There are 5 ways to turn a row about zero (a turn may also mirror it). The second row of each pair is the first, turned, with some noise. The first 45 pairs use one turn. New pairs use 2 turns, one after the other, and a turn may come again.
In the rows, zero is written as 128.
Some pairs, each with its turns in order after it:
[148 141 109 155 125 138 132 116]
[112 106 126 148 121 133 103 130] => j_20

[139 121 146  81 163 121 118 156]
[160 131  82 100 130 140 154 122] => j_585

[155 109 145 157 115 101 146  80]
[138  86 154 131 132  87  98 142] => j_20

[118 124 125  91 164 166 118  85]
[177 153 169 111 148 128 140 157] => j_483

[166 143 128 129  99 115 139 113]
[138 149 128 116 111 150 106 161] => j_742

[129 178 200 145 101 122 123 158]
[ 66 179  97  99  98 141 132 111] => j_483

[117 142  90 125 123 149 170  60]
[173 107 131 134 107  86 183 165] => j_483

[105 108 223 124 118 102  97  76]
[194 120 166 106  95  47 138 135] => j_742

[107 104 171 134 117 103 140 165]
[124 147 144 119 105  73 166 109] => j_20

[ 98 186 118 124 123 147 172 126]
[149  88 174 123  76 109 138 126] => j_585

[148  91 147 148 123 112 108 154]
[ 86 119 149 106 105 101 150 136] => j_20

[103 134 182 132 130 129 122  78]
[ 92 161 145 103 115 150  82 139] => j_7

[125 108 104 129  96 101 152  92]
[106 160 128  97 136 107 124 164] => j_742

[ 71 145 105 122 233 114 133 149]
[190 153  80 139 196 171 113 151] => j_483

[148 127  88 111  85 156 162 127]
[166  91  92 118 150 163 147 139] => j_7

[108 164 102 156 112 150 139 157]
[173 112 147 100 137 120 132  91] => j_7

[ 91  94  75 120 110 130  84 169]
[105 180 138 113 110 181 145 166] => j_585

[119 105 122  99 135  99 142 128]
[138 141 117 110 151 108 144 155] => j_20

[144 138  67 135 122 110 141 155]
[157 151 146 149 103 146  96 155] => j_585

[124 144  98 129 131 144 136 129]
[113 125 118 140 150 144 110 127] => j_742

[140 140 126 150 128  84 121 120]
[145 135 106 109 132 131 147 165] => j_742

[102 134  82 107 142 150 131 147]
[143 150 153 107  85 158 137 121] => j_585

[ 95 132 141 127 121 128 166 132]
[142 133 105 129  96 147 135 146] => j_483

[113  93 114 106  99 201 124 140]
[124  93  98  90 139 162 149  72] => j_20

[133  95 138  75 131 121 126  74]
[ 99 104 162  95  92  93 111 148] => j_742

[141  85 180 145 154 108 147  82]
[100 124 100  99 175  79  95 107] => j_585

[112  98 129 125  86  88 141 136]
[108 173 141 116 123 104 166 143] => j_742

[163 125 126 158 138 156  74 141]
[157 182 119 161 112 133 151  98] => j_7

[161 121 142 106 107 144 117 107]
[116 124 170 101 120 112 133 131] => j_483

[122 119  89 134 169  89 146 149]
[132  91 159 172 148  89 129 128] => j_7

[119  98 134 114 151 104 133  98]
[118 122 126  83 154 125 106 117] => j_585

[152 108 123 143 107 153 140 126]
[126 159 144 150 141 112 129 118] => j_585

[176 144 107 137 123 130  57 135]
[ 78 132 157 136 182  95 122 101] => j_483

[102 128  75 123  96  93 122 152]
[104  83 109 171 144 161 136 147] => j_483

[162  95  93 163 106 116 125 172]
[144 105  82 172 150 104 143  86] => j_7

[124 135  99  80 134 110 133 139]
[137  96 133 127 116 109 156 163] => j_7

[165 162 184 150 104  77  97 129]
[138 135 189 134  63 112 119 162] => j_20

[ 98 132  79 102 141 116 110 144]
[127 111 128 160 167 155 124 155] => j_483

[144 117 122 172 151  95 175 110]
[120 114 125 174 152  79 113 148] => j_20

[164 101 131 117  99  85 136 118]
[119 157 147  88  93 139 148 154] => j_742

[ 80 125 158 154 104  98  90  85]
[147 153 180 101 126 102  82 106] => j_20

[129 200 136 115 140 131 129 179]
[132 105 171  95  99 127 182  92] => j_7

[117 139 116 121 130 121 185 116]
[100 148  92 141 113 114 108 144] => j_742

[120 134 157 139  63 127 111 117]
[ 95 111 153 162 161 114 156 152] => j_585

[118 122 109 183  90 100 146 107]
[144  97 106 138 138 128  69  96] => j_7

New pairs, each followed by its turns in order:
[167  84 173 118 193 127 137  86]
[127 198  70 174 116 126 129 146] => j_7 j_483

[130 108 129  81 139 163 124 149]
[148 103  92 153 158 134 156 118] => j_20 j_20

[125 129 127 117 136 103 104 141]
[145 115 120 124 105 123 111 132] => j_742 j_483

[ 77  82 115 117 141 137 131 141]
[112 101 138  77 128 116  96 138] => j_742 j_585

[108 112  94 155 170 130 145 100]
[144 114 145 157 123  88 132 178] => j_742 j_7

[118 172 150 109 139 177 158 121]
[170 135 147  88 183 136 144 134] => j_742 j_742

[173 208 120 151 161 133 117 130]
[ 91  85  71 148 126 123 157 171] => j_483 j_742

[132 154 125 149 150 146 112 101]
[ 83 132 157 122 152 129 130 122] => j_585 j_585

[149 152 111 138 151  50 143 151]
[131 105 171 106 156 190 158 110] => j_585 j_742

[ 91 145 137 137 119 121 108 123]
[147 127 150 133 116 151 111 135] => j_20 j_20

[120 143  61 114 185 182 156 106]
[172 127 105 127  67 170 127  58] => j_7 j_742

[133 160 135 162 127 115  96 143]
[125 119  93 135 153  99 116 151] => j_483 j_742

[117 149 118 168 154 142 123 137]
[151 123  93 107 119 121  96 124] => j_585 j_7

[118 108 146 158 101 119  84 105]
[159 143 169  90 120 134 147 133] => j_20 j_20

[139 156 120 117  99 124 131 151]
[104 102 127 150 104 111 140 125] => j_585 j_20

[160 118 125  83 123 132 126 127]
[ 88 134 133 136 109 146 126  92] => j_20 j_742

[132 136 144  85 122 133 149 115]
[125 130 133 104  97 112 110 105] => j_742 j_20

[106 122  92 141 116 121 148 166]
[ 94 167 127 144 112 141 116 141] => j_483 j_585

[131 153 139 112 146 113 127 134]
[120 161 132 111 140 141 130 117] => j_742 j_742

[129  88 140 143 150 141  95 120]
[162 156 128 109 112 165 130 135] => j_20 j_483

[108 150 109 114 151 142 139 102]
[134 118 136 159 152 146 122 105] => j_742 j_483

[154 147 141 166 147 114 134 165]
[126 150 124 137 103  90 103  88] => j_20 j_20

[118 130 159  93 158 143  94 146]
[104  86 144  79 123 126 129 114] => j_7 j_7

[105 190 141 126 125  94 121 147]
[137 125 124 155  69 154 100 125] => j_20 j_20

[151 133 149 144 140 130  75 127]
[107 129 108 122 179 116 108 123] => j_585 j_742

[130  85 146 154 148 170 133 114]
[115 137 128 146  85 143 108 176] => j_742 j_7

[149 151 127 138 167  84  95 169]
[153 161 113 199 151 123 147 125] => j_20 j_742

[ 85 157 128 252  97  91 131 100]
[124 165 101  96 114  17  81  78] => j_585 j_7

[134 124 115 128 160 100  80 107]
[128 170 149 135 116 153 166 109] => j_20 j_20

[110 160 154 199 101 138 170 112]
[149 122  74 130  99 101  59 144] => j_483 j_20

[127 143 109 143 105 133 117 182]
[128 139 112 184 148 142 134 120] => j_483 j_483

[115  56 140 118  91 110 128 103]
[ 92 137 139 156 179  79 156 114] => j_483 j_585

[ 89 121 133 131 134 150 172 108]
[105  99 132 120 123 169  99 151] => j_742 j_585

[131  96 189 118 108 121  82 156]
[164 111 163 164 139  84  88 136] => j_483 j_742

[171 144 101 133 122 135 142 154]
[111 137 145 137  95 134 161  98] => j_742 j_585

[126 128 148 152 157 160  83 163]
[127 166 169 154 124 169  96 129] => j_483 j_20

[121 102 135 110 113 109 123 140]
[118 115 111 155 119 143 135 113] => j_585 j_742

[183 145 159  48 135 172 136 163]
[ 83 156 156  99 162 211 105 165] => j_483 j_483

[133 134 159 151 148 139 175  74]
[ 84 124 105 119  91 129 180  97] => j_7 j_585

[121  74  96 143 147 139  80 161]
[122 194 148 156 115 134 102  96] => j_483 j_7

[151 173 160 169 130 188 113 160]
[149  76 177 135 137 105 146  59] => j_7 j_585

[171  93 119 122 146  94 124 132]
[ 95 142 140 133 104 112  93 154] => j_7 j_585

[ 80 152 159 132 174 118  80 194]
[188  68  85  98 168 105 148 145] => j_585 j_7

[143 128 166 144  85 100 175 100]
[134  86  70 103 138 141 110 165] => j_483 j_7

[125 159 103 137 189 116 139 137]
[117 139 153 160 174 174 144 127] => j_585 j_585

[103 116 119 127 114 109  91 139]
[117 126 128 168 140 131 127  98] => j_585 j_742

[114 137 145 126 119 138 108 116]
[123 124 130 120 156 120 114 143] => j_585 j_7

[134  66 179 130 191 144 133 118]
[106 103  86 141 102 145  85 201] => j_742 j_7

[112 125 158 114 112 180 155 118]
[ 98 149 136 139 135 128 168  87] => j_742 j_483

[113 157 160 125 139 133  76 161]
[150 142 186  90 109 136 131 125] => j_483 j_7

[ 74 131  93  99 114 127 129 107]
[130 129 120 127 182 134 155  85] => j_483 j_7

[110  85 131 138 147 114 112  95]
[142 145 142 136 157 162 144 157] => j_585 j_483

[ 91 134 115 131 131 145 141 140]
[109 108 107  95 124 129 122 127] => j_585 j_7

[129 115 127 155 161 162 116 127]
[113  88 136  96 135 116 111 135] => j_742 j_742

[140 121 148 123 166 100 119 120]
[125 135 140 100 129 113  94 103] => j_7 j_7

[126 134 141  99 133  95 113 133]
[113 100 133 142 126 112 103 103] => j_483 j_742

[139  85 120 136 154  89 146  89]
[132  60 148 132 135 124 153 141] => j_585 j_742

[158 149 118 159 133 155 140 110]
[145 162 133 136 136 174 139 118] => j_7 j_7

[153 168 100 126 132 126 158 130]
[112 140 138 171 145 108 107 149] => j_742 j_483

[ 85 175 126 111 126 116 147 102]
[146 134 137 164  91 161 147 101] => j_20 j_7

[148 134 120 106 161 120 153  98]
[114 105 153 165 124 147 125 142] => j_742 j_483

[132 124 118  82 172 168 144 126]
[144 125 170 177 111 146 148 108] => j_742 j_483

[146 125 122 119 150 114 137 187]
[148 123 127 149 159  76 122 129] => j_7 j_20

